The rows of a group lie close to one hidden flat surface of 13 dimensions, which may be shifted away from zero. Surfaces can cross.
In the rows, 128 means zero.
Known rows, each followed by its group:
[102 174 147 166  95  48  86 118  83 146 121 199 166 147 176 100 162 132
  86 164  71 112 104 166  97] : Fop
[ 63 143 105 106 131  97 115  86 132 129 129 111  66 117 171  97 108 173
 163 193 172 174 153 116 147] : Rabem
[ 83 122 129 162  77 140 110  98 129 166 151 122 173 102  96 128 148 186
 103 133 150 163 120 142 114] : Rabem
[ 74 112 120 128 112 104  95 129 139  79 152 158 115 135 134 127 154 183
 150  97  99 150  86 161 141] : Rabem
[175 136 214 101  98 142  85 169 153 133 171 138 154 105 109 159  86 103
 134  91 135 137  96 100 133] : Naz
[149  17 107 134 144  84 140 117  99 185 123 141 114 184 116 129 129 145
 103 143 155 114 147 176  98] : butot
[ 79 164 143 108 126 129 101 157  98 127 111 146 109 133 150 166 168 131
  78  98 149 158 151 135 111] : Naz
[106 235 163 147 186 144 134 166 103 163  35  92 134 128  70 118 190 111
 100 109 182 107 168  93 112] : butot
[116 127 111 114 108  79 112 100 119 114 123 117 141 131 163 109 116 145
 154 178 144 128 182 140 139] : Naz
[241 109 171 142 137  98 159 120 172 162 152  97 125 136 118 145 187 105
 126 131 130 111 179 170 136] : Fop
[117 157 126  65 145 154  97 157 123 107 128 118  76 172 123 106 136 106
 217 139 140 152 150  92 160] : Rabem
[116 165 206 131 115 136  87 140 134 177 134 131 135  84 109 107 118 140
 100 109 137 141 136 119 143] : Fop
[133 132 144 136  83  77 120  80  95  93 140 176 156 125 185 138 182 120
 101 177  69 117 132 158 114] : pokab
[128  88  96 148 168  96 129 135  90 148 109 156 102 201  88 142 170 141
 129  90 129 113 115 133 105] : pokab
[168 136 132 160 111 132 120  67 126 165 154  82 173 102 117 131 128 145
 125 124 155 114 156 138 139] : Rabem
[ 80 189 141 143 113  81 118 168 110 124 132 137  96 119 132 116 142 133
 110 113 129 155 144 111 130] : Rabem
[ 67 158 100 120 150 140 120 172 166 102  99 181  90 144 159 132  86 131
 131  88 101 120  87 106 121] : Naz
[ 76 128  62 115 162 143 114  78 126 179 107  99 120 131 179 131  59 156
 140 166 192 158 161 113 123] : Rabem
[124 110 101 152 132  73 159 150 151 127 130 146 119 134 115 106  78 128
 142 134 112 114 119 108 127] : pokab
[ 83 106  91 207 106  75 184 114 131 130  84 179  90 119 111 124 143 147
  62 110 109  86 139 105  88] : butot
[156 143 137 131 140 156 160 120  77 137 171 108  80 144 111 138 202  85
 124 145 116 183  95 106 115] : Naz
[100 143 113 117 118 135 107 107  56 118 126 149 104 158 149 128 178 114
 115 160 123 151 113 128 105] : Naz
[156 124 126 107 171 121 125  93  72 122  97  87 128 157 155 138 193 108
 114 176 173 129 154 178 113] : pokab
[139 141 103 153 108 139 107  55 108 145 165 145 119 140 161 108 135 134
 143 149  94 126 114 128 129] : Fop
[153 129 126 127  80 121 132 117  72  93 184 118  84 114 179  71 129 105
  98 157  80 124  99 191 137] : Fop
[131 127 127  71 206 143 126 152 139 101  67 124 100 166 164  87 133 118
 165 138 103  94 131 186 153] : Naz
[129 117 153 122 150 173 103  99 171 134 113 120 126 118  80 136 119 157
 177  66 130 105 144  93 165] : Rabem
[129  98  76  88 131 142 119  95  85  97 173 110 119 167 190 175 166 124
 134 182 163 201 104 173  99] : pokab
[118 141 144 148 113 122 107 155 109 151 133 164 111 142 134 125 131 128
  84  94 118 121  92 148 103] : Naz
[112  83 114 118 171  49 157 234 158 105  85 164 134 156 100 150  93 124
 147  66  93 105 175 111 151] : Naz
[182 101 121 121 117 121 129 134 177 151 150  96 124 140 114 186 122 131
 148 110 195 134 179 129 122] : butot
[ 77 162 120 130  86  89 114  74 138  65 141 134 131  92 165 124 152 166
 165 181 110 156 145 110 150] : Naz
[176 113 155 102 103 129 116 142 107 124 154 135 130 141 145 157 140  86
 108 142 137 139 131 136 108] : Naz
[ 72 102 160  82 103  97  74 186 137 101 148 164 140 122 148 138  96 162
 128 103 118 164 125 162 143] : pokab
[164 176 130 163 142 174 167 115 158 150 126 115 106 107  99 143 136  94
 134  87 114 111 149  56 135] : pokab
[ 78 167  74 147  97 100 134 116 124 122 135 155  72 147 156 137 134 127
 139 140 142 152 153  79 109] : Naz
[148 108 129 131  98  65 168 171 139 137 115 142 123 124 131 159 112  90
 107 148 157 125 197  88 110] : Naz
[125 140  85  74 119 104 113 173 140  99 163 104 104 157 185 179 110 111
 159 146 176 193 176 124 129] : Naz
[127 117 121 122 128 143 123 168 120 150 163 140 112 146 133 144 139 130
 100  99 105 161 115 159 123] : Fop
[146  98 113 114 105 151 141 101 146 132 147  93 147 110 116 122 108 131
 159 182 174 147 131 122 126] : Fop
[150 160 147 133 106 140 128 148 125 118 149 123 151 115 125 155 154 113
 118 109 125 141 122 132 123] : Rabem
[ 99 160  76  82 113 156  98 110 124  85 106 112 119 145 164 139  74 111
 186 150 171 130 165  73 133] : Fop
[154 128 166 147 179  68 148 118 156 125 126 142 103 119 142  87 116 134
 132 128  82 101  89 163 158] : Rabem
[143  67  72  84 141 157 117 111  38  95 119  96  76 201 130  60 145 116
 159 145 118 102 141 192 145] : Fop
[109 151 117 147 130 165 129 138 120 119 130 122 134 125  98 160 162 140
 117  73 125 137 121 117 133] : Rabem
[136 157 128 104 125 171  96 150  99 150 145  94 106 147 139 131 162 122
 126  86 133 138 199 149 149] : pokab
[126 133  58 147 157  99 136 107 100 106 112 150 119 183 145 123 116 111
 167 129  98  99 130  97 129] : pokab
[ 89 139 106 136 165  78 109 111  71 115 128 111  84 156 152  74 143 168
 130 134 126 141 108 180 145] : Fop
[137 195 135 136 116  89 144 168  76 141 165  83 106  98 167  87 140 105
  87 122  95 153 187 164 161] : butot
[111 112 102 144 133 119 139  62 128 112 122 107  85 122 135 119 146 161
 151 128 142 121 156 128 150] : Rabem
[123 159  79 158  97 105 141 159 135 114 174 152 121 134 157 140 109 122
 123  84  76 126 126 118 128] : pokab
[160 127 148 114 188  81 160 197 160 138 150  97  89 142 158 155 173 130
  93 104 131 167 141 220 139] : Rabem
[112 154 129 116 138 163 132 167  45 117  89 116 165 124 104  72 122  86
 112 119  84  97 128 115 140] : butot
[152  74 209 102 132 104  92 145 152 120  99 171 120 135 110 154 123 135
 117  68 130  83 156 144 145] : butot
[118  85 201  76 195 152 111  81 126 160  90 137  58 127 129  89 114 130
 149 175 161 143  95 123 145] : butot
[129 146  80 125 190 147 139 103 100 166 124 104  72 177 136 104 141 126
 162 137 124 143 132 121 144] : Fop
[107 118  99 112 155  36 124 228  82 161 122 103 118 186 124  99 131 146
 109 139 177 160 155 193 115] : Fop
[118  86  85 107 126 202 138  93 112 174  98  91 135 129 108 155 150 131
 118 160 187 139 194 108 104] : Fop
[ 96  31 207  81 140 149 118 148 116 161  83 144 152  75 101 144  69 133
  57 151 184 146  95 126 109] : butot
[100 153  72 119 116 118  84 151 144 186 136 147 169 175 131 157  78 135
 181 153 164 170 138  75 106] : Fop
[140 142 109 155 102 156 121  76 144 145 153 153 169 122 162 177 189 140
 112 122  85 129 143 144 117] : butot
[135 178 142  92 149 192 100  51 157 137 113  84  99 119 179 195 199 138
 136 135 187 159 202 126 139] : butot
[121 143  92 103 134 156 135 145 161 105 170 105 100 126 168 176 106 123
 144 133 170 192 113 115 123] : butot
[138  87  62 143 141 169 212 133 151 119 135  98 100 118 108 113  90 109
 128 155 138 140  82 114 109] : pokab
[165 140 100 110  95 104 111 113 122 110 170 135 132 157 187 144 136 106
 164 129  92 117 187 136 149] : pokab
[174 130 138 127 160 152 155 164 163 141 132 117 132 137 107 150 135 105
 134  89 115 120 133 130 135] : Rabem
[163 170 143 125 126 157 115 131 146 159 161 108 138 116 138 149 141 116
 146  90 107 140 172 119 155] : butot
[136 151 136 127  99 110 134 131 113 173 176  92 107 112 171 146 175 129
  78 152 148 188 194 168 123] : pokab
[121 110  51  97 155 174 158  95  87  91 119 107  80 176 158 167 203 107
 141 153 132 155 168 122 115] : Naz
[147  96 116 150  76  88 151  94 115  53 134 131  92 144 120 144 237 146
 130 104 103  90 194 160 133] : Rabem
[123  94 112 153  65 163 162 135 168 122 147 149 130  90 111 152 118 139
 100  75  96 107 151 109 126] : pokab
[128 188 167 143 144 124 125 133 102 144  86  96 158 120  96  99 158 109
 110 174 177 125 100 120 106] : butot
[110 161 136 124 137 151 116 130 119 101 133 136 130 119 146 134 131 121
 125 127 117 151  74 127 119] : pokab
[134  72 155 130 147 117 113 125 156 205 140 141 100 134  86 115  73 153
 153  99 149 134 136  97 145] : butot
[ 87 188 116 124 192 159  81 109 130 211 119 105  98 153 112 110 101 148
 188 114 164 172 138  68 149] : Fop

New rows, each followed by its group:
[159 173 157 130 145 103 108 159 121 107 145 150 156 162 136 111 169 109
 139 122  78 123  81 168 129] : butot
[159 251 180 152 159  69  86 137 144 124 111 106 161 109 139 135  80 109
 161  90 149  93 141  77 165] : pokab
[121 140 120 157 139 116 220 122 216  95 113 126  92  67 114 135 132 122
 159 147 102 124 161  65 150] : Naz
[176  61  84  79 118 161 114  91  86 108 130 107 145 179 142 147 132  99
 181 167 150 115 167 132 129] : Naz
[106  91  60 147 163 143 170 112 135  84 121 136 100 159  89 142 174 158
 182  66  67 109 138 115 153] : Naz
[176 152 161 152 151  93 185 151 170 120 135 142 111 112 144 204 177  86
  79 114 123 143 145 118 106] : pokab
[128 156  89 167 114 113 137 105  64 154 175  82 110 151 105  76 181 139
 134 164 132 167 116 156 129] : Rabem
[158 115 111 119  86 115 143  91  87 129 153  88 116 129 162 186 208 114
  96 173 180 163 218 148 105] : Naz
[111 103 106 124 185 148 115 133 134 189 130 121 138 162 108 101 103 157
 158 120 133 142  98 151 139] : Rabem
[119 145 134 136 113 110 110 164 123 138 127 153 109 138 131 127 119 120
 106  77 106 108 154 121 129] : Fop
[111 140 151 154 132 142 105 128 163 171  65 160 109 124 113 111 106 150
  96  65 137  50 162 137 128] : Naz
[ 96 145 101 146 138 152 149 144 136 100  92 131 138 112 120 164 114 129
  97  74 134  99 126 105 115] : pokab
[107 169 146 164  95  78 131 165 154 140 164 137 106  92 142 132  87 140
  91  88 133 149 129 121 130] : Fop
[109 121 170 119 106 145  94 123 114 131 115 147 181 100 137 162 140 142
  80 126 135 136 128 144 113] : butot
[175 147 157  82 105 132  78 119  77  97 190 106 114 163 146 161 205 106
 168 136 129 181 141 145 148] : Naz
[ 70 175 179  95 154 163  46 133  64 155  63 126 172 122 125 138 167 144
  97 103 156 135 161 132 131] : butot
[156 171 140 116 144 130 137  98 128 111 130 127  62 133 177 127 196 106
 136 110  67 105 185 144 163] : butot
[141 128 186 107 149 130 116 177  97 105 141 139 115 146  87 168 200 112
 131  61  93 151 128 109 146] : Naz
[111 147 157 100 130 122 101 141  77  98 121 125 129 120 136  76 102 115
 134 156 115 127  92 139 138] : butot
[183  76 137 101 161 140 156 153 160 138 108  99 120 153  92 164 119 100
 137 147 209 131 118 131 100] : butot
[127 205 148 146 105  97 168 173 119 113 130  76 128  71 140 119 135 100
  59 167 177 157 139 143 112] : butot
[148 163 145 175 174  76 167  80 168 154 108 118 114 109 105 100 132 137
 150 156 135 115 128  95 142] : Fop
[125 137 166 144 169  86 136 101 147 150 126 165  76 144 150 110 161 138
 121 162 116 142  80 153 117] : butot
[158 105 125  97 142 157 114 125  95  95 130 115 131 162 138 139 175 118
 130 130 126 120 124 176 121] : pokab
[121 148 133 129 105 115  83 126  93 122 144 120 147 132 122  49  82 145
 162 141 106 105  96 146 150] : pokab
[149 113 200  87 173 142 135 126 180 153 104 118  96 120 107  94 159 135
 158 167 128 131 140 151 159] : Rabem
[134 129 159 109 135 106 125  93 130 102 115 116 144 109 144  92 149 135
 155 173 114 110 149 153 154] : Naz
[ 90 183  64 153 153 121 130 113  51 115 120 101 102 147 158 132 139 126
 111 118 136 147 130 113 122] : Rabem
[175 153 137 150 149 157 160  99 110 157 159  77  98 129 114 132 174 107
 104 155 170 169  91 147 109] : pokab
[125 119 159 110 121 119 135  99 125  96  94 113 110 108 143 144 144 120
  96 181 208 129 128 143  97] : butot
[105 182 136 113 171 180 136 137 132 176 154 145  53 134 129 130 148  87
 160 117  79 188 123  50 148] : pokab
[103 141 107 101 177 109 187 195 134 124  65 167  81 149 180 136 138  71
  81 169 106 131 144 121  94] : Rabem
[ 97 100 122 167 136 147 139  76 169 169 124 165 176  89 128  95  61 160
 115 172 100 126  42 116 116] : Rabem
[117 107 118 111 131 107 113 137 108  90 160 124 122 144 142 101 116 142
 152 152 120 153  71 173 136] : Fop
[133 204 162 176  81 139 140 103 161 189 178  92 172  41 135 143 116 135
  89 148 145 168 151  97 128] : butot
[149 154 172 144 148 132 135 140 164 146 118 133 123 116  85 114 110 114
 144 124 143 121  91  91 130] : butot
[153 157 131 110  90  64 110 165 170  76 163 133 157 130 142  95  44 106
 202 182 141 129  85  97 137] : Fop
[125 112 101 186  63 119  98 100 116 147 176 153 141 144  87 125 116 171
 136  68 117 109  99 115 118] : pokab
[ 62 180 122 114 183 123 107 139  93 133  87 158 102 147 152 131 136 123
 136 121 111 151 121  79 132] : pokab
[116  87 157 144  93  49 131 146  81 157  75 151 161 126  83 146 140 119
  95 129 149  88 237  73 120] : Naz
[122  93  97 128  95 120 121 116  91 153 131 107 142 129 160 164 123 136
  79 152 192 147 179 158  93] : Naz
[142 158 148 165 110  79 120 112 149 168 136 134 109 127 121  64  92 142
 148 148 122  95 127 124 142] : Naz
[117 165  87 142 136  98  98 157  66 153 127 132 139 174 144 116 113 121
 121 118 122 127 139 135 116] : Rabem
[141 124  88 183  91  50 131 121 135 127 139 133 149 133 134 159 110 151
 111 101 152  96 171 122 112] : pokab
[ 83  85 124  65 105 183 126 176 140  61 123 147 140 104 151 119  95 126
 122 120  82 131 104 165 138] : pokab
[173 121 104 169 131 159 176  78 143 161 149  93 160  98 130 136 110 117
 111 153 127 122 107 126 113] : Rabem
[ 92 106  94 140 171 100 169 177 147 123  74 156 103 140 105 117  92 123
 130  90 105  93 142  88 134] : pokab
[162  90 108 109  83 145 136 100 125 133 177  97 126 104 150 132  83 117
 141 139 137 133 176 122 146] : butot
[141 124 121 112 158  94 126 123 125  87 102 107 106 152 125 127 136 136
 165 113 144 102 155 145 155] : Fop
[116  84 108  92 215 192 107 141  92 110  82 130 120 200 102 142 204 149
 151  62  97 111 120 180 144] : Rabem
[153 136 122 116 190  93 116 105 112  93 131  97  91 156 169 123 139 137
 152 113 127 121 140 173 166] : Rabem
[ 86 150 111 105 148 137 116  66 169 113 129 128  52 133 180 170 128 157
 148 175 205 191  98 113 110] : butot
[141 100 141 134 156 122 132 135 134 145 147 122 118 139 113 122 150 150
 127 114 123 150 104 164 133] : Fop
[145  86  96 132 155 153 124 104 148 128 174  89 146 135  95 107 101 171
 195  96 110 138 101 146 167] : Naz
[122 165 133 118 113 104  65  78 143 146 162 109 102 139 170 139 132 169
 160 143 186 165 154 136 140] : butot
[140  66 141  78 118  85 114 151 124 112 132 103  76 140 140 128  69 133
 129 146 225 149 149 153 127] : butot
[142  97 128 103 128 116  88 117  65 111 147 161 145 190 136  64 157 124
 156 168  59 121  56 194 130] : Fop
[108  86 136 124 147  72  96 121 170 118 109 174 148 128 187 166  91 178
 109  96 121 103 138 184 139] : Rabem
[119 128 113  67 157 139  87 108 133  90  82 125 113 164 198 126 144 137
 156 148 141 106 174 183 143] : Naz
[216 142 161 126  83 182 131 141 164 123 185  95 131 111  98 101 113  98
 162  79  99  89 148 133 165] : pokab
[103 123  73 144 171 138 118  68  68 185  75 133 142 163 136  75  91 132
 137 170 126  88 134 104 120] : Rabem
[103 134 129 131 122 157  91  77  94 142  99 140 116 148 117  98 139 144
 152 130 127 102 132 105 139] : Naz
[169 109 120 131 109  96 146 141 159 128 144 151 117 148 116 106 105 104
 167 138  98 103 146 110 130] : Rabem
[104  95  56 110 175 158 167 147 135 131  78 139  81 166 122 157 124 113
 157  88 108 101 205  64 138] : pokab
[117 183 142 110 172 148 119 128 102 137 125 119 101 127 144  84 142 108
 144 132  90 137 117 122 155] : butot
[141 149 148 122 191 149 136 115 143 151 124  96 104 116 122 113 113 125
 150 126 135 137 112 118 156] : Rabem
[145 144 133 164 174 153 198 108 110 166  91  98  87 125  72  88 194 111
 115 135 114 113 145 109 134] : Rabem
[110 193 127 117 112  99  83 158 136 124 172 136 119 124 185 166 117 127
 136  97 116 161 163 114 150] : pokab
[149 154 164 152  89 143 125 156 143 159 175 122 178 103  84 131 153 132
 107 114 123 151 110 135 112] : Rabem
[186  83 146 142 149  75 165 162 172 102 181 113 160 115 121  98 119 149
 149 123  65 123  93 205 166] : Naz
[ 77 142 166 143 172  65 121 122 149 142 107 153 106  99 159  95  96 166
  98 138 111 129  99 153 146] : Rabem
[152 169 102 135 154 174 186 148 140 126 157 108 117 120 104  84  94  70
 165 154  81 148  59  78 141] : butot
[201 138 130 138 128 164 175  66 114 110 151 112 122 121 140 111 175  72
 138 189  88 111  92 126 125] : pokab
[158 129  87 183  87 143 158 109 128 167 170 105 101 127 107 160 160 135
  96  81 148 133 165 126 107] : pokab
[164 156 150  93 141 102 120 147 136  83 130  99 101 153 134 111 126 104
 169 170 181 138  97 144 125] : butot
[140 168 103 157 104 182 152 169 114 153 138 115 144 133  68 135 155  89
 127 102 122 137 129  69 108] : Rabem
[105 100  94  80 141 163 151 180 151 143 150 122  74 136 149 166 128 120
 131 121 130 193 167 123 136] : pokab
